The rows come from 4 hidden closed curves, with some noise, and rows from the same curve form a group. Each curve winds through 8 dimensions. The rows are also pushed far along 4 directions, which tell nothing about the answers.
Some rows, each with its group after it:
[ -4 -15  -4  -2   1   2   4   6  -3   9  10  -3   7  -4  11  -7  -4 -16
  10] => mam
[  4  -3  10   4   3  14 -22   3   3   5   7 -19   3  -1 -15  23 -10   6
  10] => Vuno
[  8  -4  17   5  11   8  -8  10   6  -7  10  -5  17  -6 -16  12  -6  -5
  -4] => mam
[ 22  21  19   7   6   7  -9  11  11   9  -5  -9   4  -3 -28  24  -1   2
   6] => talel
[ 12  17  12  -5  -5   6  -6   2   4  11  -5  -2   0  11  -5   6 -11  22
  -4] => Vuno
[  6  17   8   0  -1  -7  15   6  10   7  -9  21  16  11  16  -2   5  26
 -19] => mam
[ -3   2 -12  -1 -12   6   0 -13 -10 -12  -3 -10 -25   2 -13 -16   1 -11
   6] => Kigo
[ 18   3  10   7   9   4  -3   8  11  18   0 -16   6   2 -10   7  -5   4
  11] => mam
[ 2  0 -7  3  0 -7  3  0  0 17  2  6  7  2 16 -5  0  1  1] => mam
[ 11   3  15   0   6   2   0  -4  12 -13  -3 -19  -5  -1 -27  16 -10  26
   1] => Vuno
[ -9   2   3   8  12 -36  -7   2  19 -13  13 -12  21 -15 -21  -8  -3  -5
 -18] => Vuno
[  0   4  17   7  10   2  -5   6  16  -6  -2 -10  10   6 -14   6   0  15
 -12] => Kigo
[ -4  -4  -6  -1   3  -8  11   0   2  -3  -1  15   7  -5   9 -11   2 -16
  -3] => mam
[ -6 -28 -26  -4  -7   1   2 -10 -19   8   9  10 -10 -10  18 -14  -8 -28
  13] => Kigo
[  3   1   5  10   8  -8  -5   0   4  -8   9  -7  12  -8 -14   5  -1   5
 -10] => Kigo
[  1 -27 -17   8   6 -13 -15  -4   4  11  19 -24   5 -16  -5  -4  -9 -20
  22] => Kigo
[  3  -5   1  -8  -1   0  -3  -4  10  -4  -3 -24 -11   2  -9   3  -2   5
  21] => Kigo
[ 11  12  -6  -3  -7  14  -6  -2 -10  16 -10   0 -20   0  -4   8   0 -14
  23] => talel
[  0 -16  -7   0  -3  -1  -1   2  -2  10  15 -10   6  -2   6 -13  -5 -17
   9] => Kigo
[  6   5   1   9   9  -5   3   8  -9  24  12   5  13  -9   5  -4  -1 -21
   0] => talel
[  8   8   4  -4   1  -3  -9   3   8   0  -2 -10  -2  -4 -14   0  -7  -3
  10] => talel
[  7   3  -2 -15 -16  15   4  -3  -1  12 -12   0 -13  10  16   2  -5  12
  23] => Kigo
[ 13  13  14   0   4   4   3   2   5   0  -7   3   4  15  -3  -2  -3  28
 -15] => mam
[ 11  -6  15  13  14  10  -5  10   6  23   8  -7  16  -2  -5   7 -13   8
  -1] => Vuno
[  0  -2   2   0   1   2   1   3   6  12   0   2   2 -10   0   4  -7 -10
  11] => talel
[ 8 -1  5 -3  0 11  0  1 -7 -7  0 -7 -8  7 -7 -1  2 -2  1] => mam
[-15   3  -6  13   8 -16  -2   6  -4  -2  17  10  25 -17   9 -11   8 -28
 -13] => talel
[ -4  13   7   6   0  -5  13   7   7  -6   0  12  14  -1   2  -9   9   2
 -19] => Kigo
[  1   4  20  10   7   8  -8  15  14  11   8 -17  19  -3 -13   8  -2  -4
   0] => Kigo
[ 0 -2 10 -1  5 -6  7  6 17 -8  1  8 21 -9 -3  2 -8  4 -8] => mam
[ 5 15 26 -4  2 13 -1 15 14 10 -3 -5 16  5  0 16 -7 21  2] => talel
[ -8  13   1 -15 -13   5  19  -7   0 -23 -19   1 -26  15  -1  -9  13  11
  -2] => Kigo
[ -4  10  11  -1   6 -11   7  10   7   4   2  10  20   2  10  -4  -4  17
 -19] => Vuno
[-19 -17 -12   3  -2   0  -5  -3 -11  15  11   7   5 -12  20   2  -4 -12
   4] => Vuno
[  3   8   1   2  -3  -2   5  -1  -7 -11   2  11   3   4   1  -5   5   9
 -19] => Vuno
[ -8  -1  -5 -15 -16  15   4   1 -17  15  -4  17 -12  12  24  -4  -3  -3
   2] => talel
[  8  -7 -12   4  -6   7 -30  -8  -1  14   2 -22 -18  -8 -19  11 -10 -14
  28] => Vuno
[ -3  10  -6 -10  -4  -5   4 -12  -1 -25 -17  -2 -25   9  -9  -3   9  13
   0] => talel
[ -8   3  -6  -4  -5 -12   3  -7  -1  -7   0  -3  -8   6  -2 -21   1  -4
 -11] => Vuno
[-12 -22 -25  -3  -1 -19   5 -10  -9  11  12   5  -1 -11  20 -34 -12 -26
   8] => mam
[ 3  5  0 -1 -2  1  2 -5 -5 -7 -1  1 -3  1 -2  2 -1 11 -5] => Kigo
[-10  -3 -20 -10  -9 -17   3 -11 -16  -5   4  15 -11  -3  13 -21   1 -17
  -8] => talel
[  0  10  10   3   3 -16   0   0  11 -28   3  -2  12   3 -16   2  12  11
 -25] => mam
[-11 -14 -11  -8  -5  -1   9  -8 -13  -4   6   8  -4   0  14 -18  -2 -18
  -3] => Kigo
[ 1  4  3 -7 -6  7  1  3  4 13 -5 -2 -1 11 10 -5 -5  5  5] => mam
[  0   4  10  18  17  -6  -5   5  12   5   7 -12  16  -6 -12  -5  -3   5
 -11] => Kigo
[-20   1 -18   4   1 -26  20 -13  -5 -28  -5  18  -6  -1   7 -28  18   0
 -27] => Kigo
[ -4  -9  -5  10   8 -10   6   5  -2  14  14  17  23 -13  15 -16  -3 -28
 -10] => mam
[-12  -3  -4  17  17 -28   1   2  10 -23   9  12  23 -23 -13 -13   8 -20
 -25] => talel
[-15   0 -11  -8  -6 -12  14  -4  -8  -7   1  11  -4   3  16 -31   1 -14
  -7] => Vuno
[  7   4  13   2   2   4  -8   7  13  10   5  -5  14  -1  -6   2 -11   2
  -1] => mam
[ -5  -4  -1   3   2 -10  -4   0   7   0   9   2  14  -8   0 -14  -7 -11
  -9] => mam
[ 15  17  18   1   4  14  -1  10  13  -7 -14   1   4  10 -13  12   2  23
  -4] => Vuno
[  2  -2   4   1 -10  31   0   0 -14  26  -5  14  -5  11  22  14  -6  18
   2] => Vuno
[ -3   3 -15 -17 -16   5   1 -14 -18  -1 -11   7 -29  10  14  -5  -1   4
  11] => talel
[ -7 -15 -16  17  19 -28  -1 -11   2 -17   9 -19  -6 -23 -26  -9   7 -29
   3] => talel
[-20 -26 -17   8   8  -6  -3  -5 -13  -9  17  -2   4 -14   9 -13   0 -27
   0] => Vuno
[-11   1 -15 -12 -21  10   0 -11 -24   3  -4  13 -20  13  23  -6   2   4
  -1] => Vuno
[ -5  26   0  -8 -10  -2  17  -1  -2 -20 -18  29  -2   6  14  -8  14  14
 -14] => talel
[ -7  -7 -11  -2  -1 -14  -6  -5 -10   4  10   4   0  -8   6  -9  -5 -17
  -3] => talel

New rows, each followed by its group:
[ -4  -3  -1   5   2  -5  -7   3  -5   3  15   7  20  -2   9  -1   2  -7
 -15] => mam
[ -9  12   1  -9 -10  12   7   2   1  -6 -15  10  -9   5  12  -3   6   5
   6] => talel
[  7  -1  -1   7   7 -10   3  -2   2   0   6  -2   5  -7  -9 -12  -7  -6
  -7] => Vuno
[  2 -14  -4   6   4   9  -2  -1  -9  24   6  -2  -2  -1   9  -6 -11  -5
   6] => Vuno
[ -8  12   3  -8  -8   4   3   3   3   5 -12  25   3   4  18  -3   1   2
  -7] => talel
[  7  11  21  12  15 -12  -4  15  13  -2   9  14  35  -9 -13  10  -1   3
 -30] => talel
[  4   4   9  -3   2  -4  -9   3  10  -2  -1 -20  -2   0 -16   7  -8  13
   6] => Vuno
[ -3  15  19  21  25 -20  17  12  18 -21   4   3  31 -11 -19   3  17   2
 -31] => talel
[ 0  2  7  1  2  2  6  2  4 12 -4  4  2  1  5  1 -7 14 -2] => Vuno
[  6  17  -3 -11  -6   7   3  -2  -7  15 -17   7 -19  13  12  -3   0   4
  11] => talel
[  1  -5 -13  -6  -3   8  -3  -5 -12   8  -4   7 -11   2  15  -8 -11  -2
  14] => Vuno
[ -1   7   1  -5  -6 -27   5 -12  25 -53  -6 -19  -8  -7 -39  -4  11  10
  -9] => mam
[  0   2  14  -3   4   1 -10   8  12  10  -1  -3   8   2  -3   8  -9   6
  -2] => talel
[-13 -11 -22 -14 -14  -2   2 -11 -16  -2  -5   3 -29   5  12 -21  -1 -19
  11] => talel
[  5  -4  -2   0  -1  -4 -17   1  -5  15  12  -6   3  -9  -4   4 -11 -15
   8] => talel
[ 10  -2  10   3   4   9  -3   7   5   7   2 -13   0  -7 -20  14  -8  -6
  11] => talel
[ 17  31  17 -10 -15  25  -2   7   5   9 -22  18  -1  17   5  18  -5  30
   0] => Vuno
[-2  0  6  6  7 -2  6  3  6  4 -5  7  1 -3 -6  3  3 -8 -7] => talel
[ -9  -6  -4   1  -1   8  -6   6  -6  10   5   3   1  -5   9  -4  -1 -20
   7] => talel
[-1  3  7  1  7 -1 11  6  0  9  0 -7 -1  3 -1 -5  3 -6  1] => talel
[ -3   4  -1   1   0  -9  -8   5   3   1   6   2   8 -10  -6  -8   0 -23
  -2] => talel
[ 7 15 20 -5 -6 10  3 12  6  5  1  2 12  2 -4 14 -3  8 -4] => talel
[ 13  15   5  -1  -5  14   2   7 -12  26  -3  14  -2   3   7  13  -3  -5
   5] => talel
[  3   2   8  11   4  -5   9  -2   3  -9   4  10  13  -4  -6   1   3  12
 -25] => Vuno
[ -4  -7  -7 -10  -9  -1  -9  -7  -6 -17   5  -8  -9  -1  -8  -3  -2 -13
   5] => mam
[ -7   0   1 -11  -8   9  -1   3  -6  22  -5  17  -1   9  27  -3  -8   2
   0] => talel
[  6  12  -2   0  -5   5   6   3 -13  19  -1  19  -1   0  11   3   2 -12
  -1] => talel
[  1  -3  -4   2  -3  11  11  -7 -12  -1  -4  18  -4   2  12   0   1  11
  -9] => Vuno
[  5   5  16   7  14  -8   5   9  18   5   0  -8  14  -7 -14   2  -3  -1
  -1] => talel
[ -1  -8  -4  15  17 -24  -7   0  11  -8  10  -4  16 -21 -17  -5  -3 -11
  -8] => Vuno
[ 11   7   4  12  11   8  -8  12  -4  25   3  -1   7  -7  -3   6  -2 -19
  12] => talel
[ -6 -29 -27  -3  -4   0  -6  -8 -19   8  14  -8 -11 -11  11  -4  -5 -33
  28] => mam
[ 13  -7   2   3   6   9 -14  -6  12  -8 -10 -33 -23   2 -32  15  -1   4
  25] => mam
[ 12  -3  22   7  12   1  -3  14  11  22  10  -2  21  -7 -14  16 -13  -1
  -9] => talel
[  1  -7   0   7   9   3 -13   8  -8  18  15  -6  11  -7   3   4  -7 -14
   5] => talel
[ -3  -6  -6  -1   1 -19   1 -17   9 -24  -4 -20 -19  -9 -27  -3  -4   6
   2] => Vuno
[ 11 -10 -10  -4  -8  13 -10  -6  -5  24   0  -9 -14  -3   5   0 -21  -1
  30] => mam
[ 12   4  14  -1   1  13  -4   0   8  13  -7  -9  -4   1  -9  20 -16  27
  10] => Vuno
[ -4   2  -5  -2  -6  16  15   3 -11  22 -10  30  -2  -2  28  -4  -2  -7
   6] => talel
[-13   5  -5  -8  -9   3  19  -7  -2 -17 -13  22  -7   1  15  -8   5   4
  -7] => Vuno
[ 10  13  -1 -13 -14  10   9  -7 -15   4 -11   2 -27  13  -2   7   4   4
   6] => talel
[ -3   8   7  -2  -2   0  16   8  -6  19  -1  31  11   5  18  -6   1  -8
 -21] => talel
[ 0  5 12 -3  1  6  9  1 -1 -4  4  4 10  0  3  0 -9  6 -8] => Vuno
[-19  -8 -18  13  17 -30   0  -4  -1 -11  11  -9   5 -15  -2 -27  12 -31
  -4] => talel
[  8   5  -8 -16 -11  19  17 -10 -18   3 -22  24 -27  19  24 -15  -4  15
   3] => mam
[ -6  -4 -11  -5  -5 -11   2 -13   5 -17  -6 -11 -21 -13 -18  -6   2 -17
  14] => talel
[-11 -10 -18   8  11 -27   5  -6  -1 -15   6  12   8 -15   4 -24   1 -15
 -13] => Vuno
[ -7  -6   1  13  16 -11   7   5  10   1   3   4  12 -17  -6  -6   2 -19
  -4] => talel
[ 13   9  15  11  16 -10  -3  10   8  10  13 -15  17 -10 -22   8  -1 -10
  -3] => talel
[-12   5  -6   5   0 -18  13   2  -4  -8   5  24  16  -1  14 -19  12  -4
 -30] => Vuno
[  7   3   7  -7  -6  27  -6   1  -5  28 -12  -7 -19  11   4  21  -8   5
  25] => talel
[ -2 -25 -21   0  -4   2 -21 -12 -12   6  14 -19 -12 -11  -1   3 -11 -14
  24] => mam
[-12 -10 -13   7   3  -1  10   0 -23  18  12  14   2  -5  21  -9   5 -29
  -5] => talel
[ 7 18  7 -2 -5 19 -7  8 -2  9 -7  5  1  0  5 15 -1  7 13] => talel
[ 10  14  14   5   6  12   6   5   6  -4 -11  -9  -6   1 -16  19   7  11
   9] => talel
[  6  14   1 -12 -11  -2   1  -2  -5  -1  -7  14  -7   5   3  -3  -2   3
  -5] => talel
[  3   3  11   0   2   8   0   1  14 -17  -5 -16  -4  -6 -24  11  -1   2
   9] => Vuno
[-11   0 -16  -3  -7 -21   6 -16 -10 -31   3   5 -11  -2  -5 -16  11  -2
 -20] => Vuno
[  1  -9  -8  14  19 -24  -4  -9  10 -20   3 -24  -9 -19 -38  -1   5 -17
   4] => talel
[-13   1  -7  -3  -9   2   1  -3 -15   2   4  17   2   7  21  -5   2   2
 -14] => Vuno
